There are 3 ways to turn a row about zero (a turn may also mirror it). The second row of each pair is the first, turned, with some noise. The first 27 pairs use one turn. New pairs use 2 turns, one after the other, and a turn may come again.
Known pairs, each followed by its turns in order:
[ -6   5  -3 -20 -23  20  -2  20]
[ -1   1  18  28  17 -10  15   2]  (1)

[  2 -22  13  38   0  -1   0 -15]
[ 31 -14 -22 -11 -15  10  -9   7]  (1)

[ 14  -1  -8 -20 -13  13   3   4]
[ 0  2 24  4 18  3 12  7]  (1)

[ 12   3  -6 -38  16   5  -1  -7]
[ -6  15 -23  20  -6 -22 -16   3]  (2)

[-10  -8  -1  -5  -1   3  -2  -2]
[-5 -5 -3 -4  2 -6  5  6]  (0)

[-19  -3  -1   0  12   7   3 -12]
[-4  4  5 -5  5 -8  4 22]  (0)

[-19  32  38  15 -12   0  13  17]
[-15  -6  41  -8  13  11  -6  38]  (2)

[  4 -26   1   3 -17 -12 -11  14]
[  9 -17 -11   2 -17  14  23   4]  (2)

[  9  18  10 -38  20   1 -12  -1]
[ 28   7  15  -2   5 -26  25 -17]  (0)

[ 10 -25  10  -4   7  26  18  -2]
[  7 -18  15   1 -14  15  18  23]  (1)

[-31   4  -5  -4 -20   6  -6   8]
[  8 -12  11 -26 -17 -14   0  14]  (2)

[  4  13  -3   5  -1  38  -4 -18]
[-20   9  36 -14 -10  -2   7  -2]  (0)

[-34 -14  -5 -12   8   1  -6   2]
[ -6  -6 -16 -10   6 -15  18  22]  (0)

[ 32  22  12 -10  -9  -7  -4  -6]
[16  7  6 36 11  0 -8  9]  (2)

[-8 36 -8  7  6  9 -5 -5]
[-20  -1 -19  -5  16 -24   3   5]  (1)

[-2  0 -1 -6  1 22 10 -9]
[-11  -7   6   0  -1 -14 -13 -11]  (2)

[ -6  19  14 -22  -5  -3  17  -6]
[-10  16  18  13  -9 -12 -13  17]  (2)

[-10  -5  -2   4   1  -3  26  -2]
[  2   7   5   2 -16  -3  -8  20]  (1)

[-10  -6 -21  -3  11  -9 -10   2]
[  4   3 -18  -6 -15  -9   8  11]  (0)

[ -8  -7   0 -27  -1   0 -22  -1]
[ -4  -2  17   2   1  -7  13 -28]  (1)

[ 38  -1  22  12  -8 -30 -38 -25]
[ -1  -7   4  44 -21 -27 -33 -30]  (0)

[-6 10  8 12 -1 -5 22  5]
[ -5   2  -9   8  -6  -3 -19  18]  (1)

[-17   0   5   2  -2  -2  -9  -2]
[  2  -1   3 -14  -8   6  -6   8]  (2)

[ 5  0  9 -1 -5 17 16 -1]
[ -3  -1  16 -12  13   7  -4  -7]  (0)

[ 12  -4 -38   5  26  -9  12   0]
[ 18  22 -14 -23 -24   3 -13  11]  (0)

[  5   3 -15   7   8  15   1  -4]
[  1  -3  -3  -5  14  -9  -4 -18]  (2)

[-22   0   9  11   5  -6  -1 -22]
[  5  -9 -10 -10 -19 -20 -12  -5]  (1)

New pairs, each followed by its turns in order:
[  1   7   2  -2 -19  13  -9   4]
[ -4  -2 -14   3   4  -8 -14 -12]  (2) (0)

[  6  -1 -11 -15 -12  -4   0  17]
[-2 18 15 11  8  5 -1  5]  (1) (0)

[  7  23  -5 -18  10  -7   2  14]
[ 13   5  20  -6  -2   9 -20 -12]  (0) (0)

[-16  12  -8  -5   3  37  -2  -1]
[-19  -8  18  20 -13 -10 -14  13]  (0) (1)

[13 38  5  5  3 -3 14 14]
[-11  22 -21   2  -6  -3  27  17]  (1) (0)

[  3   2  -4   1 -15   3   9  -8]
[ 0 -1 11 10 -4 16 -2  1]  (2) (2)

[-7 -6 -7 32 12 -2 21  6]
[-19 -15  14  -7 -21 -17  -2  13]  (2) (1)

[ -2  -1  -1  -7   0  -2  -2 -16]
[ 2  1  3  6 -2 11 -8 -7]  (0) (1)

[ 4  4  4 -1 -5 -8 12 13]
[  3 -10   1 -11  11   6  -5   5]  (1) (2)

[  0  -2 -10  22   7 -20   0  -1]
[  7  -3   9  -6 -24   1  14  -9]  (1) (0)

[-13  -6 -15  -4  11  -2  16  -6]
[-12   6  11  -4   1 -20 -14  -3]  (2) (1)

[-13   6  -2   1   2   6  27   5]
[ -2  -4 -17  13   2  19   9  -2]  (1) (0)

[ 15  21 -10   1  20  32   8  10]
[ -8   9  24  19   2 -17 -28  18]  (0) (2)

[-10 -10  31   1  22  -9 -12   8]
[-16  21 -28 -14  -9   1 -10   1]  (0) (1)

[-19   0   7 -33  10 -36   1  -4]
[  9  -9   1   9 -12  41  29 -11]  (2) (0)

[ 27  -4   0  13 -38 -36  -1   3]
[-14 -28 -21 -25  25  13  22 -16]  (1) (1)

[-10 -11  -8  -1  12  10   3   5]
[  7 -12  -4  -8  -3  -7   5  13]  (2) (0)

[-4 20 -1 27 17 -2 14  6]
[ 16  -3  -9 -23   6 -23  18   5]  (1) (2)

[ 10   1 -32  -2  17 -11 -38   2]
[ -6  35  11   4  -3 -29 -22 -17]  (1) (2)

[-15  -4  17 -22  -4  38  -6 -21]
[-23 -27 -19  20 -16 -23   8  -6]  (2) (0)

[  0  -1   4   2 -14  16  18   1]
[ -8  -1   5  -4 -15  20  -2   4]  (2) (2)

[  9 -29 -31   4 -31   6   1   1]
[ 22   4  32   8  -5 -19  23 -19]  (0) (1)

[ -2   0  27 -14 -11 -21   3  -5]
[ 12  -1 -17 -18 -14  23   2  -1]  (0) (1)

[-17   6 -17   1   4   0  -2 -22]
[-11  15  16  -2   4  -1 -18 -13]  (1) (1)

[-13 -19 -27   9   7  12   5 -11]
[  5  -7  -6  -4 -13 -23   9  27]  (0) (2)

[-38   5   9   1  -2  -8 -14  -1]
[  5 -15  -4  -8   7  -3  27 -27]  (2) (0)

[ -9   9  -3  -3 -10  -2   0   1]
[-4 -1  5  8  4  9 -8 -6]  (2) (1)

[-12  -2  10   9  -8   5  10  14]
[  8 -10   4  -6  11  11  16  -5]  (1) (2)

[  6   4  -8  -6 -38 -12  -1 -36]
[  0 -32 -13   7 -28  30   9  -1]  (0) (2)

[ -2 -28  -2 -19   6  -4  -1  -2]
[  7 -23  15   5   7  -3 -14  11]  (1) (1)

[-4  2 -8  0  0 14 14 12]
[-9 -2  8 -6 13 -2 16  8]  (1) (2)

[ 13   9 -14   9   9  -6 -12 -14]
[ -3 -16   8  18  -7  12  -1 -10]  (0) (0)

[-10 -32   1  -3  11  -7 -11 -17]
[ 10  -5  13  28 -22  -5  -6  -6]  (1) (2)

[ -8   3  -4  16  -7 -20 -38 -22]
[ -3   9  17 -46   9  -2   1 -13]  (1) (1)

